The groups are shells around one centre, one inside the other: the same stretched ball of 6 dimensions in 10 sizes.
In the rows, 128 means zero.
Some rows, each with its group after it:
[119  90  90  87  99 161 149 158 123 104 153 152 138 121 130  93 125 115
 149 148  86  97] => q216
[143 204 194 169 153 162  67  81 142 143  93 154 153 137 117 175 148 145
  87 136 177  85] => q216
[115 102 127 123 116 100 153 167 101 164  86 137 126 101 129 113 106 108
 156 118 126 164] => q425
[ 97 135 131 123 147  91 124 148 139 151  58 133 133  99 125 151 123 109
 180 110 125 147] => q590
[113 101 116 115  97 144 108 162  68 165 111 119 106 117 131 122 110 116
 149 116 144 145] => q358
[ 88 108  66  92 119 140 100 168 134 111 111 125 105 124 102 112 122 106
 181 115  93 110] => q572
[112 153 176 131 129 157  73 124  72 174 100 126 121 108 142 197 135 130
 138 102 203 120] => q348
[116  92 113 116 101 107 149 166  96 165  87 127 127 108 139 100 105 109
 164 130 106 168] => q216
[141 155 180 139 137 153 128 113 125 135 124 169 158 115 132 154 139 134
 103 137 162  95] => q390
[126 101 111 118  99 135 135 155 103 148 110 134 129 123 131  93 112 116
 141 141 105 140] => q417
[127 104  96 115  93 151 120 149 109 136 119 131 127 135 127  84 115 119
 138 149  93 126] => q216
[103 150 148 128 121 147  56 124  81 178  75 104 117 118 145 182 132 127
 162 111 169 133] => q216
[173 220 227 208 155 171  68  79 125 156 108 173 143 149  87 157 136 154
  19 131 220  86] => q358
[125 107 184 117 115 123 162 147  63 182 111 148 147  80 169 167 122 121
 146 116 179 152] => q223
[ 99 106 110  95 148 114 172 180 151  97 131 175 128  91  96 128 124 101
 160 101 123 103] => q223
[132 162 198 157 161 109 140 132 125 156  91 171 144  97 110 167 126 124
 105 105 191 127] => q223
[129 166 139 154 137 158  72 129 127 132 110 145 112 142  80 130 125 129
  94 116 161  98] => q390
[ 94 149 164 128 145 101  94 133 101 184  46 116 131  92 150 198 130 118
 185  99 169 156] => q348
[108  78  96  85 104 148 157 182  98 118 154 152 118 104 121 107 116 107
 155 118 120 113] => q572
[125 122 111 124 134 148 139 169 141  96 151 176 113 125  67  95 116 113
 101 113 134  89] => q425
[160  94 163 141  96 127 190 156  80 167 132 168 147 110 136  82 101 122
  90 146 141 154] => q358
[158 180 190 183 132 144  93  98 119 167  86 150 146 140 115 132 125 141
  71 143 168 124] => q590
[120 160 130 127 134 176  73 119 137 112 125 145 128 138 104 147 141 131
 119 128 142  73] => q417
[103 115  76  98 106 156  89 145 129 119 109 118 121 135 124 110 128 117
 172 140  84 108] => q390
[116 168 174 144 139 152  66 118  94 166  91 130 122 117 126 188 135 132
 127 105 194 115] => q425
[112 144 135 120 139 121 119 124 150 133  81 141 153 112 138 147 137 121
 163 136 111 118] => q417
[115 108 148 100 112 143 143 142  88 151 122 143 146  95 164 156 131 121
 160 128 145 124] => q572
[132 140 155 150 153  89 169 149 156 136  85 174 146 106  97 113 114 113
 116 121 131 138] => q38
[142 143 172 157 132  92 155 120 134 172  59 150 166 110 145 121 119 124
 128 149 121 161] => q358
[109 160 134 129 123 156  51 107 116 156  75 108 131 133 143 165 140 132
 159 134 134 115] => q425
[114 129 160 130 115 131 100 138  68 188  82 118 124 105 151 165 121 123
 152 112 172 153] => q572
[128 175 158 160 130 131  65  96 127 174  48 115 144 137 139 150 132 135
 135 144 133 137] => q348
[ 99 170 155 127 163 111  98 114 158 140  58 138 152 103 136 188 146 122
 175 118 137 115] => q223
[145 107 173 134 113 128 176 153  82 163 128 167 143  99 137 120 111 121
 105 127 164 143] => q425
[125 106 128 128 124 103 169 168 122 143 104 158 131 106 109  97 106 109
 133 122 121 147] => q590
[153 157 150 164 132 154 113 131 136 126 126 169 128 144  77  96 118 130
  63 134 149  99] => q590
[122 138 164 145 111 108  99 119  81 209  41 104 142 112 172 153 119 127
 162 136 141 180] => q358
[120  93  97 110 113 133 158 181 120 116 140 159 115 117  93  82 107 107
 129 120 113 120] => q572
[151 149 192 146 105 166 104  95  80 179 107 137 161 123 173 156 136 144
 107 156 165 123] => q348
[101 125 117  95 143 139 136 149 151 100 127 161 140 104 118 147 139 113
 163 119 120  87] => q216
[ 81  77  41  75 117 111 147 195 149  99 109 133 109 110 101  85 112  91
 204 115  58 127] => q38
[152 162 177 159 114 160  91  96 103 168  97 138 153 137 145 138 131 143
  95 155 152 120] => q572
[109  87  94 102 104 136 138 182  95 135 129 138 105 113 109  98 107 107
 150 113 121 133] => q38
[170 169 163 180 146 154 134 128 162 105 144 199 136 149  50  80 117 133
  24 136 154  81] => q358
[ 96 125 100 112 132 128 103 162 129 127  99 133 108 118  99 129 121 109
 162 105 124 119] => q417
[107 171 143 144 135 140  45 115 113 167  60 108 119 131 124 171 133 129
 150 115 156 127] => q38
[113  99  86  96 114 160 135 172 127  96 156 157 115 124  95  95 120 111
 137 123 109  91] => q417
[136 145 169 154 141  98 149 132 136 159  73 158 152 108 123 127 118 121
 121 132 137 147] => q590
[162 163 192 180 117 163  93 115  80 176 115 151 127 139 109 129 117 141
  53 130 197 124] => q223
[125 187 138 156 145 160  49 104 153 128  88 136 126 150  92 143 138 134
 109 131 141  88] => q390
[137 116 186 127 121 123 175 140  89 165 117 166 159  88 158 149 124 123
 125 129 165 140] => q348
[118 146 123 142 153 110 130 155 164 116  96 163 122 121  72 111 117 111
 120 111 127 115] => q425
[138 197 198 165 133 174  40  75 101 173  83 126 146 138 145 192 148 151
 102 137 190 102] => q348
[105 102 111  87 113 161 128 159 103 118 147 146 125 107 131 139 130 115
 159 119 132  98] => q590
[128 131 166 114 112 169 115 117  88 150 129 144 152 109 166 168 141 133
 137 139 160 104] => q223
[113 140  95 119 143 133 119 144 182  91 109 157 133 132  85 103 129 114
 140 133  88  90] => q417
[159 142 152 156 101 172 105 117 101 150 127 148 137 148 119  97 120 138
  74 156 140 113] => q38
[ 86 155 115 106 149 155  63 136 138 115 104 130 114 118 106 180 144 119
 169  99 148  83] => q38
[126 100 101 121 119 130 157 179 128 115 136 165 114 121  83  76 105 108
 117 120 115 120] => q390
[125 168 198 150 142 142  89 116  88 176  91 141 133 107 134 193 134 133
 117 106 209 123] => q390

New rows. What belongs after each?
[146 152 210 154 129 143 127 117  81 177 109 158 150 105 146 168 128 136
  95 125 199 129] => q572
[153 167 197 176 146 112 138 116 130 165  80 166 155 117 116 134 121 131
  84 133 166 137] => q572
[140 160 135 136 122 191  82 108 139 109 141 155 140 150 108 122 141 138
  92 150 131  66] => q348
[116 162 166 142 169 100 137 134 160 132  81 167 145  99 104 161 132 117
 135 107 154 117] => q348
[104 111 106 103 137 134 142 176 134 104 138 164 113 107  88 122 121 106
 144 101 133 100] => q572
[153 173 182 155 130 178  94  94 124 136 127 162 155 138 126 146 142 144
  78 149 164  82] => q216
[ 82  60  28  49  99 147 147 193 137  81 149 135 113 114 117  84 121  96
 208 129  49 100] => q358
[125  90 121 113 100 107 169 156 106 160  91 136 147 105 155  97 110 112
 163 147  92 164] => q390
[ 78 112 103  92 121 109 100 151 108 161  59 101 125  98 159 164 128 108
 225 114 109 152] => q572
[136 114 133 120  93 176 114 137  82 145 142 140 131 129 139 116 123 130
 116 143 138 111] => q572
[161 167 216 171 130 159 116 106  88 170 121 167 150 121 129 156 128 143
  62 132 206 114] => q572
[167 185 242 195 136 131 109  89  86 205  74 153 160 119 144 167 126 147
  65 136 211 147] => q348
[ 81 110  81  93 135 101 126 169 148 123  78 127 121 104 117 129 122 100
 206 111  88 133] => q417
[109 175 166 155 155 106  78 121 126 172  45 126 127 113 118 178 128 124
 147 104 168 142] => q348
[141 105 128 130 116 120 180 160 131 129 124 171 143 116 109  77 108 114
 111 142 107 131] => q590
[ 91  98  71  82 123 150 124 181 132  92 145 147 105 115  93 114 123 104
 168 106 108  92] => q425
[153 156 197 161 130 157 120 121  93 159 127 167 139 120 116 146 125 136
  70 125 197 111] => q417
[131 108 129 103 112 163 152 146 116 113 157 166 145 114 130 116 130 122
 124 140 125  93] => q390
[138 104 163 133 100 128 151 149  66 183 109 141 137 104 152 122 110 122
 124 131 155 160] => q572
[160 172 169 163 129 181  97 104 133 123 140 171 144 149  97 118 133 143
  55 148 159  75] => q425
[141 104 104 109 104 183 148 156 128  88 185 177 131 136  95  76 123 122
  93 146 111  72] => q358
[156 159 196 171 114 169  88 116  63 182 120 145 125 133 121 145 120 142
  64 124 210 124] => q358
[154 206 214 199 162 122  90  93 138 171  64 159 148 131 100 158 129 141
  67 125 192 125] => q348
[104  99  87  95 118 109 154 156 152 120  92 138 146 110 136 101 123 106
 189 144  62 132] => q390
[107 171 128 134 149 135  73 114 161 127  73 133 136 131 111 153 140 125
 151 128 121 101] => q417
[140  92 134 112  96 152 168 156  91 137 151 161 142 113 138  97 116 121
 117 143 127 121] => q572
[172 217 220 205 147 175  61  74 124 158 103 165 146 154  96 154 137 155
  27 140 207  88] => q223
[151 170 161 157 135 168 101 107 144 121 126 167 147 143 101 122 135 138
  74 146 146  81] => q417
[126 157 120 138 145 136 111 126 176 106 101 158 141 136  92 111 132 123
 121 140 103  93] => q417
[162 174 201 165 129 179 101  97 106 148 134 168 152 134 123 149 137 147
  58 143 188  88] => q390
[146 178 134 156 157 163 107 122 191  78 140 188 136 151  52 101 134 130
  63 135 130  54] => q223
[ 74 115  85  95 126  91 101 154 133 154  39  96 125 104 149 146 125 103
 235 118  81 160] => q358
[113  56  91  86  83 132 172 189  76 144 137 137 119 102 142  86 103 104
 166 129 102 150] => q348
[125 114 117 110 129 151 154 161 140  96 156 177 131 116  94 106 124 115
 116 125 125  86] => q417
[103 133 135 102 150 145 130 151 137 104 137 167 132 100 108 164 139 115
 147 103 154  82] => q358
[ 86 128 118 109 141 107 108 156 123 147  72 124 118  99 124 161 125 108
 190  99 134 138] => q590
[131 161 148 161 123 132  74 116 114 173  62 119 128 138 121 130 121 130
 122 136 139 143] => q223
[ 98 138 122 126 135 109  95 144 125 156  61 119 121 113 122 147 122 113
 174 112 128 143] => q590
[167 200 206 185 153 161 101  88 148 134 116 182 158 141  96 142 138 147
  43 143 181  81] => q38
[130 191 187 162 156 118  91  88 151 161  50 142 164 120 139 175 142 135
 130 139 149 123] => q223
[ 97 154 101 113 141 158  66 132 152 106 106 132 118 133  99 149 140 120
 156 117 122  81] => q590
[158 152 173 159 136 155 141 132 129 123 146 188 140 128  86 112 122 131
  56 130 170  91] => q590
[116 150 162 126 106 170  55 103  68 183  88 103 136 122 175 186 141 138
 154 134 167 125] => q348
[120 131  98 118 104 180  72 135 113 124 128 126 114 148 110 111 127 126
 129 137 117  94] => q348
[ 95  94 114  75 102 170 112 156  74 136 143 127 122 100 158 163 134 117
 182 116 144 106] => q358
[102 107  75 102 114 131 116 161 139 119 101 128 119 126 112  97 119 108
 172 131  80 122] => q417
[ 92 131  95 116 131 116  90 152 135 139  69 116 112 121 111 131 121 110
 180 114 107 135] => q390
[113  76  82  89  89 138 150 168 105 132 124 131 130 116 142  86 113 109
 171 145  78 135] => q425
[157 168 177 181 131 121 114 107 132 169  69 149 151 137 117 112 118 135
  85 149 140 142] => q348
[ 98 120  95 115 140 105 131 170 151 120  89 143 116 113  91 111 115 103
 164 109 105 129] => q572
[130 137 135 142 140 103 150 143 158 131  86 161 145 118 105 104 118 116
 126 135 109 131] => q417
[ 99 102 131  92 115 142 128 159  80 149 122 134 124  93 149 162 127 114
 174 108 154 126] => q572
[163 165 171 172 120 176  94 114 110 144 132 161 131 150  94 111 122 141
  48 141 171  97] => q390
[ 84  94  66  75 123 143 124 182 132  96 135 139 106 110 102 120 124 101
 185 106 101  98] => q572
[113 143 120 140 137 104 109 142 145 147  62 131 127 124 106 118 117 114
 150 124 112 143] => q390
[143 162 162 148 133 145 115 104 146 135 100 156 161 130 129 131 136 134
 107 154 128 104] => q425
[124 189 159 158 153 140  66 100 152 141  72 139 139 135 108 161 140 133
 119 128 149 102] => q417
[137  89 107 107 116 152 189 181 133  87 183 193 128 117  83  68 111 110
  97 129 115  89] => q358
[142 153 208 167 131 127 118 129  71 195  91 148 131 105 130 164 116 131
  93 108 213 150] => q358
[ 92 167 113 130 147 115  58 118 159 143  39 108 129 128 121 158 136 119
 185 124 106 126] => q358
[ 85 132  82 107 150  90 119 154 185 112  58 131 131 113 104 123 127 102
 200 120  70 128] => q223
[ 99 103  88  80 111 159 119 152 125 108 133 136 132 116 136 128 135 114
 179 134  96  95] => q572
[134 135 157 135 109 172  95 131  75 159 130 139 123 125 129 143 125 132
 106 125 175 113] => q590
[114  91 103 111 121 108 170 186 122 128 119 157 118 104  99  90 104 102
 146 113 113 139] => q390
[145 155 184 165 151 113 149 139 130 147 103 178 139 111  93 129 116 123
  82 115 174 127] => q390
[116 105  72  98 111 163 127 163 146  86 151 154 119 137  92  80 122 113
 136 137  84  84] => q425
[109 111 155 104 111 133 128 138  74 174  98 126 143  91 178 172 131 121
 176 124 152 144] => q590
